Each cloud of rows lies close to a flat space through zero, with a little noise off it, and is much wider in some directions of that space than in others. After each cloud: how many dimensions does that space have?

[[ 28  -7 -36 -32  -6   1  12 -26 -31  46   2  19 -37   9   6  13  20  22
  -23  -4]
 [ -3  -2   1  10   9  30  24   6  16 -14 -14  -6  13 -22 -50 -12   5  -1
  -17  -8]
 [ -4   5  -8  23   4  -6 -21  -5 -62  -2   1  -5  -7  20   2 -35  20  15
   36  14]
 [ 27  31 -12  16  47  -7 -22  -7   2  -4  66 -23  31 -49 -10 -10 -21  13
  -28  24]
 [ 31   5 -21  37 -28   4  15 -17 -33 -26   6 -18 -39  -7  15  11   9  13
  -16 -23]
 [ 22  49  25   3   5 -10  18   9  37  -1 -10  28 -27  35   5  11 -13  -3
  -36  14]
 [  8  35 -13 -36 -34  -7 -22 -18 -14 -14 -37 -10 -16  22 -13 -64 -41 -26
  -35   6]
 [ 15  36  -1  11  -9   1  28  32   9  12  44  -8 -16  21  18 -11  -2  49
  -35  -4]
 [  7 -12 -26  16 -43  15 -31 -11 -26  27  18   4 -18   3 -11 -19 -22 -45
   30   9]
 [-53 -43   5   3  -9   4  -4 -19 -21  28 -29  11  17 -19  30 -55 -14  -8
    0  14]
 [ 18  17 -11  19  33  42 -19  -5  12  12  31 -19 -17  -9  28   6 -23  -3
   -8  -2]
 [  1   0  18 -36  33 -16  21   1 -16 -15 -42   4  31  -6  -9  36  10 -26
  -16  -8]
 [ 30 -28  19 -21  25 -19  19   9  15   5 -14  -6 -14  19 -11   5 -31 -25
   -7  11]
 [  5 -12   3 -14 -11   1 -27 -35   6  -5 -15  -3  -1  11  30  27   5  19
   33  11]
 [-12 -26   0  13  24  11  18   1  15   7  17  -3  12 -66 -39  -6  29  59
  -23  -5]
 [  1  37  15  16  14  34  12  32  13  -7  -7  -9  -5  19 -14 -18 -25   8
   -8  -9]
 [-28 -23  -5   5 -26 -18  14   9  34 -39   9  12 -11  11 -12   5  -6 -20
  -27 -35]
 [-11  12  -4  -4 -27 -13  30  17  18   9 -19  10  51   1   9  14  19 -33
   20 -14]
 [  6   3  37 -17  -6 -10  -4  12 -13 -11   3  -3  20   4  -6  60 -42 -13
    0  13]
 [-12  42  -9  -1   8 -16 -13  -7 -30  36 -10  44  31   8  18  11 -31  20
   34  -7]
 [ -5  -7  -7  39  15   1 -41  13  -3  14  17  -9  -3 -88 -14 -25  23   4
   39  -6]
 [ 21 -54 -22 -25   4 -31  14  -1  19  -7  12 -43  13   4  17 -17   2 -10
   16  -3]
 [ 18 -22 -25  16 -22  10  44 -19  -8  18  16  17  -7 -19 -36   5  19  -7
  -41   5]]
 => 17

[[ 30  -6  23   2  12   8 -53  72   7 -21 -22  25  32  19  78  14 -46 -13
    6 -15]
 [-19  29  -3 -10 -28  -2 -20  18  14 -19  -6   4  21 -24  -1  -1  40   0
   37 -27]
 [ 34 -16  23 -16  25  37 -52  96  -5  14  -6  27  50  35  63  17 -29  14
   -9  23]
 [ 17  36 -19 -21 -20 -36 -37 -26  17  14  -3 -28 -28  32 -26  -5  -2 -21
  -58  -4]
 [ 27 -30 -30  74 -26  -3 -12  18  -1 -14   9  30 -16  12  20 -23  14   0
   42  18]
 [-39  74 -58 -68  17 -31 -46   7  -3   1   9 -24  29  21 -52  -2 -12   5
  -34 -46]
 [ 26   3  -6  -9  -4  18 -29  59  24   0  13  40  19   8  51   9   1  21
   29   4]
 [ 46 -54  87  -4 -16  50   5  -7  -5  35 -14   0  -5 -45  25   4  11  12
  -25  48]
 [ 36 -22 -28  47 -36 -20 -29 -13  33 -11  11  44 -43   4  47 -26   7   4
   68  -5]
 [-32  -2 -21  15  37  -8  52   0 -35 -19  17  13  21  -6 -19  23   2  21
   -7  -6]
 [-14  27  32 -51  20  56   3  44  23  48   4  11  15  43  17  26  -1 -18
  -47   6]
 [  2 -10 -42  -2  44  10  34  11 -11  -9  29  27  10 -27   1  -9 -57  32
   12  -3]
 [  8 -15  34 -12  -8  15 -14 -30  12  11  -8 -22  -4  -8  12  -6   3  -3
   13  24]
 [-17  21   3 -30 -21  21  13 -37  21  41   4   6 -40 -17 -38 -23  17 -16
  -20 -27]
 [-42   6  15 -20 -15  18  26 -18   7   6  -9 -10 -11 -15 -23  -4  28  -7
   35 -25]
 [ 16  -6  73 -37 -12  20 -36  -1  22  37 -13  13  -3  33  53  36  39  -3
  -20  14]
 [ -9 -13  15   8 -21   2  -3  15   0  -8  -8  22  -4   4  23  15  37  10
   41 -17]
 [  7  -3  29 -34  33  43   0  -9  21  62  13  21  -1  23  21  -6 -10  -9
  -25  23]
 [-47  30  29 -38  -9  -2  11 -37  -4   0 -15 -50  20 -26 -49   7  43 -11
   -8 -11]
 [ 16   3  -5   9  23  -4  13  56  -6 -20   4  20  44 -16  23  11  -8  11
    4   7]
 [-40   0 -19  65 -16  -8  74 -63   3 -19   7   3 -39 -30 -39 -23  27 -35
   28 -18]
 [-29   2 -11  11  13 -15  60 -35 -27  -5   6 -12  10 -53 -62 -17  27   5
    0  -4]
 [-19  35  12 -52   6  35 -15 -30  18  12   2 -27  -5 -16 -13   2 -48 -15
  -48 -17]]
 => 13

[[-18 -45 -21 -48  -8  33   7 -23  -1 -24  25  -4  38   0   6   7 -24  27
   -3   6]
 [ -1 -22  13 -17   7   2  24  -5  48  36 -20  12  37   3  10 -24   8 -26
   21  19]
 [ 33  48  40 -67  47 -55  17 -27  -6  16 -65  33  19  -5 -16  -2  70 -28
   -8  -4]
 [ 24  51   7 -21  27  13  19  -1 -29 -28   4  17  11  16  13 -11  24 -10
    8  46]
 [-72 -18 -33  47  14  55   6 -20 -27 -14  10 -11  20 -43 -33  17 -36 -11
   -2  33]
 [ -9  17  23  16 -69 -44 -40  -6 -34 -16 -65 -36 -14  34 -29  11 -12 -13
  -26   5]
 [ 37  -2  -5 -19   8 -27  -1  39   7   6  28 -25  23  28  47  -4  23 -12
  -16   7]
 [ -4   5  -8  53  24  29 -14 -25  -9  19  14  15  -5   2 -19 -12  15 -39
   33 -17]
 [  9 -21  -7  39 -20  38 -21 -12  31  -4 -18  20 -28  -6   4  16 -11  35
   13 -21]
 [-25 -62 -34  13 -17  26  35  -8  16  22  35  53  -2   8 -44  15  -8   5
   50   8]
 [-46   5 -28  55 -37  26 -12  10   3 -37 -11 -11 -23 -45 -36  27   6  11
   -3  24]
 [  7  34 -10 -25   9 -20   4 -46   7 -32 -57  -9   3  28 -78   3   6  35
   15  12]
 [-15  44  45  -9  37  14  33  -6   6   2 -22  38   1 -80   6 -14   6  -3
  -30   6]
 [-47 -50 -63 -47  66  46  32  -8  25   8  25  -5   5 -27  40  13 -13  30
   70  32]
 [-15 -27   4 -11  42 -38  34  23   7  66 -38  18   3 -12  23  19  -1 -31
   11  14]
 [-12 -14   3   4 -29  39 -25  -8 -30 -24  41   0   2 -11  30  -4 -17  -2
   -9 -16]
 [-31  19  25 -49   2 -20  59  -7  36  22  15  19 -13 -22 -37 -72   3 -16
   52  16]
 [  3  31  67  27  38 -21 -13 -21 -24  48 -70   2   0 -22  15  -9 -44 -26
  -54 -33]
 [ 31  12 -18 -48  19  18   9  24   9 -47  49   0 -26 -14  43   9   3  74
   -6 -11]
 [ -6 -14 -16 -13  38  15  58   2  41  23   0  40  -9  -6 -14  -8 -15  29
   46  26]
 [  9  36   1 -34  40  11 -10  13 -17 -38   6 -42  58 -29  55   2  40 -26
  -49  36]
 [-24 -24  -7 -15  21 -16  30  17  -4  15   7  -9  35 -23  -5  13 -28  -1
  -37  17]
 [ -3  20 -46  34  67  13  29  16 -19 -10  43 -12  36  -3 -30  20  23 -16
  -11  46]]
 => 13

[[ -15    8   -6  -24    0  -11   -2   19  -14  -10  -19    4   -8   10
    -1    2   11  -22   27   -8]
 [   3  -21  -54  -62    4  -18  -42   38    1   -8  -39   23   -6   37
     7  -28   61  -25   58  -12]
 [  20  -21  -15   -7    5   -9  -30   16   14    2   -9    2   -7    0
    -7  -13   12    6   13    4]
 [ -28   28   46   38  -12   20   46  -25  -12    6   26  -15    1  -29
    -2   26  -40    3  -30  -10]
 [ -81   10  -34  -94   17   -3   -1   63  -48  -23  -51   20   -1   68
     6    6   57  -70   93  -39]
 [ -35   29   53   39  -13   15   52  -23  -19   -3   19  -12    6  -28
    -5   27  -41    8  -33    0]
 [   0    7    6   17   -1    2    9   -9    2    2    5   -8    3  -13
    -5   12  -12    3  -11    2]
 [  51  -45  -70  -61   13  -22  -88   27   32    2  -28   22  -16   42
     6  -36   57   -9   59    6]
 [ -35    2  -29  -61    6   -6  -11   35  -23   -3  -27   19   -4   40
    12   -7   33  -41   54  -17]
 [  25  -17  -13    2    6  -14  -24   -8   19    8   -1   -3   -3   -3
     4  -15    8   14   -4   12]
 [ -14    8   18    8   -7    9   17   -7  -13   -2    2    0    0  -10
     9    6   -6   -1  -10   -6]
 [  28  -20  -37  -21   -2   -9  -35   17   13   -2  -10    5   -9   14
     3  -26   28    1   20    7]
 [  27  -21  -28  -11    5  -10  -32   13   19   -2  -13    5   -2   13
    13  -18   21   -1   15    5]
 [  22  -50 -103 -110   32  -34 -101   68   13  -14  -62   36  -23   66
     3  -54  108  -37   99   -3]
 [  68  -24   -3   40   -2  -13  -40  -29   50   11   23  -15  -12  -28
    -2  -16   -9   39  -42   27]
 [ -37    6   10  -11    3    7   19    2  -23   -1   -9   -1    2   12
     0    9   -1  -24    9  -22]
 [  64  -33  -45  -13   12  -21  -59    4   44   10   -9    3  -17    4
     2  -34   33   10   14   19]
 [ -23    0   -6  -12    2    1    8    7  -16   -7  -12    8    0   11
     0   -2   11  -17   16  -11]
 [ -40   -9  -39  -72   17  -11  -15   55  -11  -11  -49   16    2   51
     9  -12   52  -46   69  -23]
 [  16    2   12   31   -5    6    8  -24   10    1   25   -7    8  -15
    -9   -4  -26   17  -27    7]
 [ -26    7  -14  -22   -3   -7    2   22  -21   -4  -20   17    6   19
     5   -1   16  -18   26  -12]
 [ -58   11  -18  -59   12   -3    7   48  -38   -9  -42    8    6   42
     8   -1   33  -49   59  -28]
 [   2    0    2    5   -8    0   -2  -10   -3    9    9   -3   -2    1
     0   -1   -3    2   -4    5]]
 => 2

[[-14   0  36 -19   8 -31 -29   2  55 -27  20  22  13  -9 -27  13 -16  -7
   23 -39]
 [-11 -15  -2  18  10  14  10 -14 -16  25   7 -10 -15  -8  26  21  -2 -10
  -30  18]
 [-52 -49  59 -58  34 -41 -12   4  44 -27  66  44  25 -19  -2  36   4  25
   14 -35]
 [ 65  45 -75  64 -25  36  28  37 -51   3 -69 -44 -11  11  -4 -57   2   8
    8  62]
 [ 31 -31  32  -9  12 -28  -7  23   1 -32   6  23  14 -35 -40  -7  12  26
    8   6]
 [ 50 -16  11   3   4 -22  -4  30  -9 -37 -14  11  11 -32 -48 -21  16  25
   15  15]
 [ 45 -68  69 -18  23 -46 -34  -7   0 -32  11  39   4 -64 -65  11  17   7
  -23 -11]
 [ 28 -45  -8  32  17  19  31   7 -59  22  -3 -15 -17 -30  16   9  17  16
  -49  71]
 [ -3 -83 108 -70  39 -76 -39   7  45 -65  66  73  36 -62 -65  30  18  32
   14 -48]
 [-22 -16   1  13  17  18  13   1  -5  22  19  -8  -7 -14  32  27 -13  -3
  -24  23]
 [  1  51 -28  14 -25  14 -11 -13  17   8 -27 -18  -4  31   2 -18 -19 -27
   17 -22]
 [-60  24   2 -49 -13  -8  -7 -11  41  -6  25  15  20  47  20   3   1   3
   40 -55]
 [ 23 -21  -8  12 -11  17  13 -38 -63  34 -20 -15 -29  -3  14   1  23 -12
  -51  27]
 [-75  -9  36 -76   9 -30 -16 -14  51 -18  54  36  25  25  15  27   5  15
   34 -64]
 [ 87 -37  32  31  11 -22 -16  10 -30 -28 -31   8  -8 -64 -64 -12   9   1
  -30  29]
 [  1 -36  37 -30  23 -39  -6  38  28 -49  33  39  28 -37 -35   1  13  40
   28  -5]
 [ 27 -41  46   0  28 -35 -18  26  18 -40  15  29  19 -52 -50   7  -1  15
    3   1]
 [ 28   1 -20   2  -6  -3  15  39 -18 -24 -17  -2   9  -5 -18 -30  16  34
   25  30]
 [-43 -44  58 -48  18 -24 -15 -34  16   3  46  31   1 -11   6  42   5  -1
  -23 -38]
 [-37  25 -78  24 -18  67  58  -5 -60  65 -15 -51 -29  51  89  -4  10   3
  -21  59]
 [-31 -12  35 -11  12  -9 -19 -24  32   9  23  12   1  -7   8  36 -19 -28
  -19 -29]
 [ 27 -60  70  -1  36 -39 -32   2  27 -32  26  36  11 -67 -47  28  -6  -3
  -22 -13]
 [ -5 -25  31 -35   0 -18  -7 -21  -6  -4  15  16  -2  -8 -11   9  15   4
   -9 -19]]
 => 5
